The same things were measured in two ways. Each way mixes the same 10 hidden numbers, adds some noise and spreads widely along 6 directions of its own, which tell nothing about the thing.
Some things both ways: the first way, then the second way.
[ 29  12 -11   1  -1   0 -16   6   1   7  10   3 -14   2 -13 -14  -2  -3
  -1  -5 -16]
[  0 -30   2  10  -3  -4   0 -25   6  -8  -9  -1   9   7  -7  14  -1   6
  -3  -5  22]

[ 28  13 -12  35   8 -21   3  -3  13  25  17  -2   7 -13  10  16 -22  23
  24 -10  19]
[ 20 -10   6  24  24 -18  -7 -26  -1 -31 -13  11  -9   2 -12  -2  -2  13
  13  -4  32]

[  2   9  16   5  -3   0   8   5   3 -33   8 -11   3 -16 -16  -4 -10  17
  12  15   4]
[  3 -16  -4  -2   4 -15  -1  -2   0 -12  -5   2  -9   1  -7   4  13  -6
   1  -4  -3]

[-34 -11  -1  22   9  11   7 -15   1  -9  -6  -2  -2  11  -3  16   7  -3
  -7   3   9]
[  0  -5   2   9  18  -5  -6 -10   9  -9 -13   2   2   2  -7   1   4  -1
  11   1   2]

[-16 -28 -19  17   9   6   1 -17  -8   7   5  12   9   2   5  13   1  -8
  -8 -10  12]
[ -4   6 -11  -4 -26   7  -2   4  -8 -14  -7   4   0  14   8 -24 -12  -5
 -20  -2  19]

[  2  -5 -11  18  -4   4 -15  -1  12 -16 -10 -13 -17   6 -19  -8   1  -2
  -2  13   0]
[ -2 -10  -2   0  33 -26  -9  -8   9 -20 -18  10  -8   2  -9   1   3  -5
   6 -17   4]

[ -6  12  -4 -22 -12  -2  12  12  -7  10   2  -1  20   0   5  -1  17  -9
  -5  -3   6]
[12 13  1 22  8 -6  0  0  8 -2 -2  2  3  4  0 -1  1  9  0 -9 11]

[ -8 -11  -9  14   3  10  -4 -12  -8   4   7  -7   6  14 -22  -2   9   1
  -3   6  17]
[ -3   2   1   3   9  12   9  19  -8   2 -27  -9 -17   7   8   5  -5   1
   4  -4  17]

[  1 -13  -7 -17  -6  -1 -12   3  -3  -2  -4  -6   5  -4 -14 -11   5 -11
  -2  12  -3]
[ 4 11  9  4 22 14 -4  7  1 31 -7  0  5 -8  7 21  2 11 28  2 -9]

[-13   6   3   2  -9  14 -10   7   2 -12 -11 -11 -16  18 -10   0  13  -7
 -13   6 -10]
[ -5  -4  -3  10  10  -6   4 -14  20  -5 -15  -3   5   5 -10   4   5  -1
   0   4   5]

[-21 -14 -36   8  -5   7 -11   7 -15  -6   6   6 -16  22 -11  23  11  -7
 -34   6   6]
[ -7  22  10 -17 -15   4 -17 -13  -5 -12   1  23  -3   8  -1   4 -24  -3
 -10   4  -7]

[ -6  -1  -9 -12  11  -9  -6   2   4  -3  -6 -14  -8  -3   0  -7   2 -12
   7  16  -5]
[ -2   2   7   8   7  10  -3  -8 -12  -2  11  -2  -3 -15   2  -5 -17  -2
  -6   7   9]

[ 21  14  17 -24 -29   7 -19  24  -6  13   3 -12   5   9 -13  -2  23  -2
  -3   8 -23]
[  6   3   2  15   3   2   5 -10  -1   1 -13  -5  -8  -5 -11  16   5   1
   3  -6  -5]

[  1   7  -4 -15 -11  -7  -1  34 -23 -10  20  -1  20  -6   2  20   1   6
  -8  -3  15]
[  3  18  -6  20  -1  12  -3  -4  -7  -6 -13  -2 -15  -5   2 -15 -12  -3
  -5   0  16]

[  2 -10  23   3  -6  13  -5  -1 -14  -4 -10 -11  24   5   6  -6   9  -5
   4 -11  17]
[ -2 -16  -5   1   8 -11   3   1   8   3 -10  -4  -7   2  -4  13   9  -4
   6 -15  -4]

[-24   4 -46   7   2  -8   5   3   8  -8   3 -12 -18   8 -30   1  20 -10
 -14  26   6]
[ 10  27  17   4 -13   2   0 -13  -1  -8  19  13  -9  -2   1  10 -26  13
   3   1  -7]

[ 22  -2  20 -10   9 -14   7  -4 -10   1  12  -1  11  -7  12  -5   3  19
  14   6  11]
[ -7 -18   1 -21  15   4  -1  31 -22   6   6  -9 -13  -8  13  -7   1 -12
  12  -6 -11]

[  4  -1  22  10   4   0  13 -20  11  -3  -9   5  18 -22   7  -7 -18   1
  19  -8   2]
[  5   6 -11   5 -12   2  18   8  11  12  -2  -9   9   4   4  -7  11   7
  -3   1   1]

[  3 -17  14   9   8   5  -3 -37  20  19 -24  -6   9 -10   4 -17   1 -24
  25   4 -17]
[  5  -3  -5  10  -1 -12   7  -2  -8 -13  -1   0   1  -1  -4  -8   0  -2
 -19 -16  10]

[  8  13  -7  -7  -9 -10   3  14   3  -1  -6 -10   8  -5   3 -11   2   3
   1  -6  15]
[ 13 -27  -1  25  25 -15  -2 -27  -1  -8   1  -9   4 -15  -9  -1  12   5
  -5  -6  23]

[  8 -10 -12  39  -8   3  -5   5 -10  39  10   7  37  11  35  40   1  -5
   2 -36  27]
[  2 -19  -1   6  -8   3  -3 -29 -12 -20   2   0  14  -7 -14 -13  -2  -3
  -6   8  12]

[ -5   0  -4  12   6  -4  10 -12   6   9   0  -1  -2  -8   1   9   0   2
   4  -4  -3]
[ 11   0   8  20  25   9  -7  -5  -4  13   3  -1  -3 -17   0   8   1   6
  19  11   7]

[-15 -18 -12  -6  12 -17  -4  13  -2 -23  -9 -14   4 -23  -3   2  -9  -7
   6   6  12]
[-11 -16   0 -14  24   8 -37  14  -2  16   4  14  18  -2   6   0  15 -18
  16  15 -12]

[ 19  17  -4  10  -4 -13   7  12   0   5  11   0  11 -15  -1  15  -5   6
   7  -7   2]
[ 4  2  1 13  5  1 -3 -3 -2 -4  1  2  0 -5 -5 -4  0 -3  5  2  2]

[-15  17 -11   7 -10   3   4   7  16 -24  -3  -6 -27  -5 -23  11   4  -3
 -12  19 -27]
[  7  30  -1  27  20 -10  -2  -8  20 -11 -10  11  -5  -2 -11  -7  -4   3
   6   4   5]

[ -3  -4  21 -25   6  -4  -7   2  -7 -24  -7   6  -8  -3   5  -1  -8  -6
  -2  19 -16]
[-24  -5 -10 -18 -12  16  12  15   4   6  -5 -13  29   8   0 -23   5 -14
 -12  12  -6]

[-21 -28   0   8  13  16  -2 -33   8 -13 -10   2 -17   1   1 -10   1 -11
  -2  11 -16]
[-14 -12   4 -27   3  25  -1  17 -19  31  20 -10   8 -22  17   3  -1  -7
   5  23 -17]

Other things, the second way, with their names:
J931: [  6   6   4  -1  -3 -12 -14  -9  10 -10  -2  17 -10  11  -2  11  -2   3
   0  -2   1]
J382: [ -1  12  -5 -19  -3   2   4  15  17  11 -11   6  15  18   7  -2  11   8
  15   9 -11]
J672: [ -2   9  -1 -13 -24  -4   8   6   0   1 -10   7   1  16  -5  18   2   0
  -9 -13 -14]
J244: [  0 -30  -4   3   7  -9  -4  -3   9  -9  -1  -4  20  11  -4  -8  16  -4
   2  -3   7]
J496: [ -8  -8   5 -12  30 -14 -24   3  15   6   5  18  12  -3  -5  14  12 -12
  21   4 -30]
J407: [  9 -21   8  16  32   1   0   3  -6   3 -10  -6  16   0  -6   6  17   7
  21  -3  14]
J483: [  5   9   4  16  -2   0  15 -11   8 -15  -5   0  -7   3 -11  -3  -8  10
  -1  10  22]
J562: [  0  11 -10 -14  33  -3 -19  35  -1  12  -6   7  -1  -4  15 -21  18 -12
  20   5 -18]
J389: [  5  26  -9   3  -1   7 -10  11   5   2 -12   7 -19   1   9 -12  -3  -4
  15   2 -10]
J196: [ -1  32   7  13  20  14  -4 -11 -13   2   1  -2 -14 -26  -1  -8 -20  -3
  -4  10  -4]
J81: [  6  17  10 -12   3   0  -5  10 -13   5  12   9 -16 -10   6  13  -5   0
   8   1 -24]
J114: [ 11   9   9  -2 -29  -9  -4 -13  13  -4  25  17  12  13  -6  12  -4  10
  -3  -4 -10]
J451: [ -7   0  -3  -4  23   4 -18  17 -16   8   4  -1  -8 -15  13 -11  -1 -16
  -5  -2  -6]
J447: [-10   0   2 -25 -17  12   7  -3   0   5   6  -4  13   1   0  -1  -1  -2
   0  14 -23]
J530: [  0  -8   3   0  14  -2 -16  -4  -7  -3   0  10  14  -1  -6   0   8  -5
  -3   6   5]
J765: [ -6 -12  15  -7  27   8  -7   3   0  26   9   3  15 -13   1  26   2   3
  24  10 -14]
J360: [  5  15  -2   1 -33  16   7  -2   0   9   5  -4  -6   3  10   2 -11   7
  -6   4  -2]
J866: [-11  -3  -1  -4  12   4   9  17 -16   2   0 -13  -3 -10   3 -10  -3 -11
 -14  -8  -1]
J298: [  0  21   3  -4  11 -18 -18  22   2  -3   5  20 -17  10  14   3 -12  -5
 -11 -21  -2]
J212: [  6  14   6   0   9 -14  -1  -2  10   2  10  11 -15  -6   2  13 -12   6
  14 -13 -18]
J225: [  0  -4  -8  10  -6  -2   8  -4   5  -8 -11  -5   1   7   1  -9  -5   3
  -8  -9  19]
J526: [ 12   8  -3  16   2 -12  -2  -8   3  -6 -11   2  -3   5  -4   6   6   3
  -5 -18   0]
J842: [ 15   3  10  -9 -26 -19   3 -34  18 -14   6  15   8  19  -7  25  -4  23
  -1 -10  -8]
J107: [  3  -6   1   7   9 -12  -2 -10  14 -11  -6   4  11  12  -1  -1   0   8
  -3  -4  18]
J578: [ -3 -13  -1  -3  16   2  -5  15   6   8  -5   1  13   6   4  -1  15  -2
   7  12  10]
J742: [  4  15  14 -16 -29 -18  -6 -17  -3 -21  29  23 -32   0  -2  18 -29   1
 -20  -9 -14]
J970: [ -2  21   3  -3 -11   7   3  -2  -1  -4   8   6   4  -3  -4  -9  -6  -1
  -9  17  -5]
J466: [  1   0   8   5   5  -8   8  -3  16   0  -1   6  17  10 -11  16   5   8
   7  -1  -1]
J830: [  4  -3   2  13  23 -17  -8 -19  -7 -27 -16   7 -16  -3  -5  -2 -14   0
  -8 -18  19]
J195: [-11   0 -10 -11  -1  13   1  23 -23   1  -3 -10 -10 -10   9 -22  -1 -19
 -10   2  -6]
J529: [  0 -15  -3  12  -9   6   4  -8  12  -3   3  -5  23   9  -8 -10  10   2
  -3  16  20]
J356: [  3  37  10   5  -5  10  -4   3   5   9  -5  17  -3   8   1  17 -14   9
   4   6  -1]
J251: [  6  -2  -2  16 -20   7   5 -25 -19  -9  14  -9 -31 -24  -1  -3 -21  -2
 -18  -3   9]
J74: [ -3  -6  -7   1 -16   1   5 -10   3  -6  -4  -4   7   7  -1  -9  -2   0
 -16  -4  13]
J287: [  2   5   2  -7  -2 -14  -9 -17   8 -17   7  15 -13   0   0   0 -13   2
  -4   1  -1]
J601: [  9  15   0   3 -10   1   0  10   0  11   2   9   1   4   6   9   1   8
  -1  -4   1]
J967: [-16 -35   5 -25  11   1 -13   5 -40 -10   3  -3  -4 -15  -8   6   9 -30
 -11  -2 -21]
J689: [-24  -5  -2 -17 -19   5   4  23 -17 -18  -4   0 -10  10   1 -10 -19 -24
 -28  -7   2]
J522: [  4   2  -6  18 -11   5   5 -17   2  -8  -2  -9  -4  -2   0 -13  -9   2
 -14  -3  17]
J556: [ 15 -10 -11  33  -4  13   3 -25  11   8 -20 -12  15   1  -2  -4  11  14
   9   5  26]
J618: [  1   6  -7  15  11   9  14   6   3  -3 -17 -13  -1   0  -1 -18   3   3
   6   8  16]
J192: [-15 -11  -1  -5  10   9   9   1 -15   3   6 -17  12 -17  -5  -9   6 -14
 -23   9  -4]
J502: [  0 -38  10 -10  33 -14  -6 -25 -34 -17  20  -6   3 -34 -15   0   6 -10
  -5  -4  -8]
J634: [  7 -10   1   4 -18  -7  13 -23  15  -7   2   0  -1   7  -8  10  -6  13
  10  -5   3]
J386: [ -7   3  -6  24  17  16  -5   2   6  13  -7 -11   7 -13  -2 -10   3 -11
   7   7   0]
J521: [  6  -3   8  -2  34 -20 -22  -7 -10 -13  -3  15 -11  -7  -4   9   4  -4
  -3  -9   1]
J701: [ -4  -6  -8  26  12  17  23   3   3  -5 -22 -26  13   3   1 -27  -1   6
  -8   8  42]
J10: [ 10 -10   2 -16 -35  -2   2   7  -4  -5   9   5   3  22   1   9  14   6
  -9   4   1]
J982: [  3 -21  -5  -3  -8   6 -10   9 -26   2  21  -9  -3 -13   6 -15  11 -14
 -13   2  -1]
J908: [ 13   2 -10  10   0 -12  -6   0   2 -14 -10   6  -8   5  -3 -12  12  -2
   5  -6   3]
J542: [  8   5   4  -9   3  -4  -7   7  -9  -4  -1   5 -23  -1   5   8   3  -1
   5  -1 -11]
J915: [  2  20  12 -17  -3   5  -3   7 -22   7  13   8 -26 -16   8  17 -16   0
  -1   1 -21]
J34: [ -4 -16  15 -18  -1  -8  -5   1  -8  -4  18  13   9   2  -3  19  -4   0
  -3  -1  -6]
J86: [ -6  -3   1   8  -2  10   8  -1  -6   1   2 -11  -8  -8   1  -2 -15  -4
   0  -9   1]
J623: [  9  13 -13  21   3   6  -5  16   2   4 -18  -1  -8   2   4 -14   9  -6
  12  -7   1]
J696: [ -3 -14   3   8  11  -5   4  -3   4  -6  -6   0  17   6 -10   3   4   0
   8  -9   6]
J743: [-15  -8  -5 -17   5  14   8  15 -19   8  -5 -14   1 -10  10 -11  -2  -8
 -18   9   7]
J637: [-18   0  -1 -25  12   2 -12   9  -9   2   0   7  13  -5  -4  -8   5 -17
  -9  10 -14]
J115: [ -5 -13  -4  25   5  21  23  -7  -7   8 -21 -25   8  -7  -5  -1   3   4
 -14  12  35]
J485: [  4  -8  -9   6  -4  12  -1  -2 -11   7  -4  -8  -8 -10   8 -10   2  -1
  -2   7  14]
J333: [ 17   8   5   6   4 -20  -8  -5  16  -5  -4  17  -5  13  -3  20   7  10
  13 -12  -7]
J741: [-14 -11   0  -2  18   0  -3  27  -7   6   2   3  18   0   1  -5   2 -14
  -2  -7   3]
J241: [-5  2  5 -3 -7 12 -2  3  1  8 -6  5 28 15  2  5 -1  5 -4  6 10]
J545: [-17 -29  -3  -4 -16  10   7   2   7 -11 -14   1  36  27 -11  -8   4  -4
  -4  12  29]
J79: [-17  -5  -4 -34 -11   8  -4  25  -4   9  -1   2  17  12   1   0  18 -17
  -3  11 -29]
J760: [ -6  -1  -5  -7  11  16   3  24 -13  11 -14  -9  -2  -4   8  -9   4  -7
  14   3  -4]
J490: [  0 -13   3   1   6  -7  -3  -2  -1 -12   2   3  -2   3  -2   0  -2  -2
   1  -4   7]
J500: [ -2 -21  -1  22  17   2   8 -18 -12 -14 -12 -22 -12 -14  -5  -6  -6  -4
 -10 -12  20]
J332: [  7   4   1  12   8   3   5 -27   3   8  -1  -7 -16 -23  -6  11  -2   7
   7   8  -4]
J973: [ -6   0  -7  -2  13   6  -6   6  -1  15  -1  -9   0 -11  11  -5   6  -7
  -8   5  -5]
J814: [  8 -18  10 -12  13 -16  -9 -12  -4  -3  17   7   3  -7  -1  12   5   5
   8  -6 -10]
J769: [  4 -28  15  -3  11  -8  -3 -11   7  12   7   2  18   2 -10  38  17   8
  17  -4 -13]
J381: [  2 -16  -7 -10 -21 -17  11  -2  -2 -11  -1   2  13  16  -4   1   7   3
 -24 -23   8]
J776: [  2 -16   8  -2  -6   7   1 -23  -3   1  -3  -2  16   2  -8  18   4   8
   2   6   2]
J248: [ 12  -6   8  15  35 -20 -21 -17   4  -2  -4  13 -21 -11  -2  24  -1   3
  17 -16  -1]
J714: [  0 -31  13 -15   3  -8 -15 -31 -23 -20   7   5   5  -6  -7  15  -7  -2
  -5 -10  -6]
J655: [ 13  27  13   3 -15  19   7   4 -17  10  23  -5 -16 -14  10   3 -17  10
   4   9 -11]
J123: [-10 -20  -4  -7  10   1  -7  15   8  12  -6   4  19   8   1   2  14  -7
  15   3  -3]
J600: [ 20   9  -2  24  -9   7  -3 -39 -12  -2   9  -6 -19 -28  -5  -2  -5   6
  -1   4  -2]
J566: [ -4  16  21  -6  15   2  -4  -5 -21  -2  29   3 -30 -31  -2  14 -29  -8
   4  -3 -30]
J85: [ -6 -17 -16   8   9   4  -4  16  -8  -4 -15  -9   6   1   5 -24  13 -15
 -12   4  21]
J810: [ -2   9   6 -21 -12  -2  -5  -5  -8  -3  19   8  16  -3  -7   0   6  -6
 -11   6 -30]
J934: [  5   5  -3  12 -19  12  20  -5  10   1  -3 -11   4   5   2  -7  -2  13
  -5  15  17]
J255: [ -3 -11   3   7  24 -12 -13 -14  30 -13 -14  14   6  15  -3   2  -5   7
  18   8  22]
J827: [  1 -15  -3  -8  -1  -8  -5  -6   1 -11  12   3  -1  -1  -1 -13   4  -1
  -5  12  12]
J343: [ -3  15  -6  16  10   8   6  14   6   7 -15  -6  -5   1   6  -8  -7  -1
   7  -9   8]
J435: [  5   9  -4  10   1  -4  10  13   1 -15  -7  -1  -6   9   6 -19  -9   5
  -7  -5  24]
J261: [-15   4   7 -14  10  18   6   8   4  30  19  -4  22 -16   2   4  -2  -1
  10  23 -16]
J344: [ 10   3  -3   9  -5 -22  -1 -23  19  -6   1  10  -4   1 -13  14   5   4
   3 -17 -16]
J38: [ 12  10  -2  26  25  -6   5   3   9  -1 -12  -5 -13  -4   2  -5   1   8
  11  -6  16]
J730: [ -2  14   3   7 -21  13   6   0   6  -5   6   2  -7   6   3  -5 -20   3
   3  10   5]
J267: [ -1 -12  -2   9   5  16   6  10 -12  14   3 -14   6 -11   9  -8   3  -1
  -2   7  15]
J882: [-14 -47  -1  -3  38  -9   2  25  -7  -5 -19  -8  22  10  -3  -2  18 -12
   6 -13  21]

Some of these things the first way, each followed by its name:
[-15  11  -1 -14   4  -3   7   8   0 -57  17  10 -28  -9 -30  -1 -14  16
 -13  39 -12] => J447
[ -6 -19  -2   9  -2  11 -11  -2  -6  11 -10 -18   3  11   5   1  23 -11
  -3 -10   2] => J251
[ -6  -1  -9 -19   9 -24  10  -7   6   9  -6 -12 -15  -6 -11  -3  14   8
   3  24   0] => J655
[ 13 -12  16  27   6  -5   3 -31   5  24 -16   1  14   3  33  10 -12   4
  17  -9  16] => J502
[ -5   9  -1  16  15  -5  18 -19  12 -37   0   4 -24 -17 -24 -11 -12   8
   2  18 -11] => J212
[ 12  18  -1 -23 -28  15  -2  29 -25   8  27  15   9  16   3  11  32  -6
 -28 -11 -18] => J343
[-16  -9   2   6   4  -8   7  14  -3 -27   9  -8  13 -21  -7  16  -8  14
   6   4  18] => J389
[ 29  28  14 -13  -8  -4  -2  22 -14   9  15  -8   3   6  23   0   3  15
   3 -11   3] => J742
[-12   4  -6  36   4  10   3 -11  20 -13 -10  -6  -7  -5  -8   4  -3 -11
   5  -5  -9] => J496
[ -3  -5  22   5   5  13   8 -11 -16 -13  13  16  -1   8  13  11   4  12
  -9  -4  -1] => J634
[ -2  -8 -18  10  -1   2  -2  -5   4  18  -5 -10  19  -1   0  -8  12 -18
   7 -11  12] => J267
[ 18  18  -9  21  -2 -12  15   9  -5 -10  23  10  10 -17 -12  14 -15  18
   1  -7  13] => J195
[ 16  10 -22  46  12  -3   9 -26   9  19   1   5   2  -2  -3   1 -12  -5
  10 -15  11] => J34
[ -2  28 -10   7  -2  -7  15  13 -12 -16  11  -6 -11  10  -9  14  12   8
 -12  11   9] => J566
[  0   9  -1   3   2  -2  12   2 -14 -16  13  12  14  -5  -6   8  -4  -5
  -5   5   9] => J696
[ -1   6   8   6 -10   8   0   2 -11  16   7  -2   1  21  21  24  12   7
  -9  -5   3] => J483
[  2   2   1 -19 -16   9  -8   2  -7   4  -5  -6  -1  17  -6 -11  27 -14
 -12  11 -12] => J866
[  6  11 -19  22  -3  -2   6  -3  11   8   5   0  -2  -4  -6   1  -4   3
   1 -10   5] => J578
[-18   5   9 -25  -7   5  12  12 -19  -4  11   7   5   8  21  18  18   0
 -18  -2  -3] => J529
[ -5  -5   1  10   7   9  -6 -15   2  -1   1   1  -4   7   0  -3  -5  -4
   3   4  -4] => J830
[-27  -9   4 -22   0  10  -7   8 -14 -10  -8 -19   6  23  -6 -11  30 -14
  -8  17  12] => J500
[ 25   3  23 -15  -6   6 -29   2   3  26 -10 -17  15   2   7 -16  -7 -17
  24   1 -16] => J115
[ -6  -2 -12  10  11 -14   8   0   6  -4 -11 -11  11 -16  -2  -8  -9  -5
  12  -9  21] => J451
[ 19  19  10 -21  -4  -8  -2   7   0  -7   0  -8   0  -6 -17 -22   2   0
   8  14  -8] => J769
[ 23  25  -2 -10   0 -18  -1  26  -2  -4  15 -13  11 -10   0  -8  -4   9
  15   5  12] => J490
[-13 -11   0  -3   8  -1  15 -21   3 -23  -2   5   5 -26 -19 -10 -13  -6
   5  15  -4] => J601
[-30  -9 -11  19   5  28   0 -12 -16 -12   8  -7   6  24 -16   7  22 -25
 -13  10   3] => J689
[-14 -10  -8  25  13  -6  18 -20   2 -10  -5   5 -19   0  13  13  -7  21
  -9  -7  17] => J827
[-12 -24  -3   7  -3   1   5 -22  -1  33 -11 -11  16  10   4   2  21   3
   3  -7  24] => J10
[  4  -2   6 -11   3  -9  -9   1   6   1  -9 -16 -16  -3  -3  -8   0   7
   7   9  -6] => J931
[  5  -6 -26   3  -7 -10 -14   3  13  12 -12 -12  -6  -5 -12  -2   3 -12
   1   7  -4] => J530
[ -7 -14  -9 -14  -5  10 -28   4  11  -5 -17 -28  -4   5 -12 -25  16 -33
   8  25 -18] => J765
[  5  -4  -7  -6  11 -11  -9   2  -4  -2   8  -4   6   1  -4  -7  -7   0
  10  15  16] => J714
[  5  -4  13 -16   5  -6  -7  -7  -3   0   0   3  -2  -2  -2  -4 -11   4
   6  14  -6] => J776
[ -7 -16 -11 -15  17 -18 -11  -4  16 -17 -17 -22 -16 -19 -32 -28  -3  -8
  15  29  -5] => J360
[ -4   8  -4 -14  -2  -6  -5  18   3 -17  -8 -10 -15 -10 -18  -1  13 -15
  -6   9 -25] => J386
[ 31  18  -7  10  -3  -3   4  -2  -4  12  10  10  16 -12   2  -1  -6 -18
   7 -13 -11] => J741
[-12  -8  -2   5   7   7  -9 -10  16 -16  -7  -9 -28   4   1  -7   2   0
   0  13 -16] => J287
[  1  -8   3 -15   6  -2  -7  -3  -2 -12  -3  -2  -6  -4  -8 -16   1  -6
   2  14 -10] => J225
[ -5 -21  18 -19  -9  -2  -9   7   0   6 -12 -11   2  -5  12   9  13   5
   0   1 -10] => J600
[ -5 -15   9  18  -7   9  -5 -15   8  38 -11 -17  31   9  19   7  15 -10
  20 -11  14] => J81
[  9 -12   3 -11  10   2 -18  -3 -12  -5  11   5  -3   1   4   5  -6 -14
   2  17 -20] => J545
[-15 -18  10  -5 -17  18  -6   1  -4  -2   6   6  20  11  17   9   7   0
  -8   0   7] => J382
[ -2  20 -27  10   4  -3  29 -14  -2  -8   7  19 -21  -4 -22  -7   3   4
 -23  -9  -2] => J298
[  2   6 -17  27 -15   0  14   2   6   0  15   9   0  -9 -17  20   9  17
 -11  -8   1] => J908
[ 15   7  -8  11 -11   6  -2  17  -7  -7  17   5  19  -8  -1   5   1  -6
  -2 -12   1] => J123
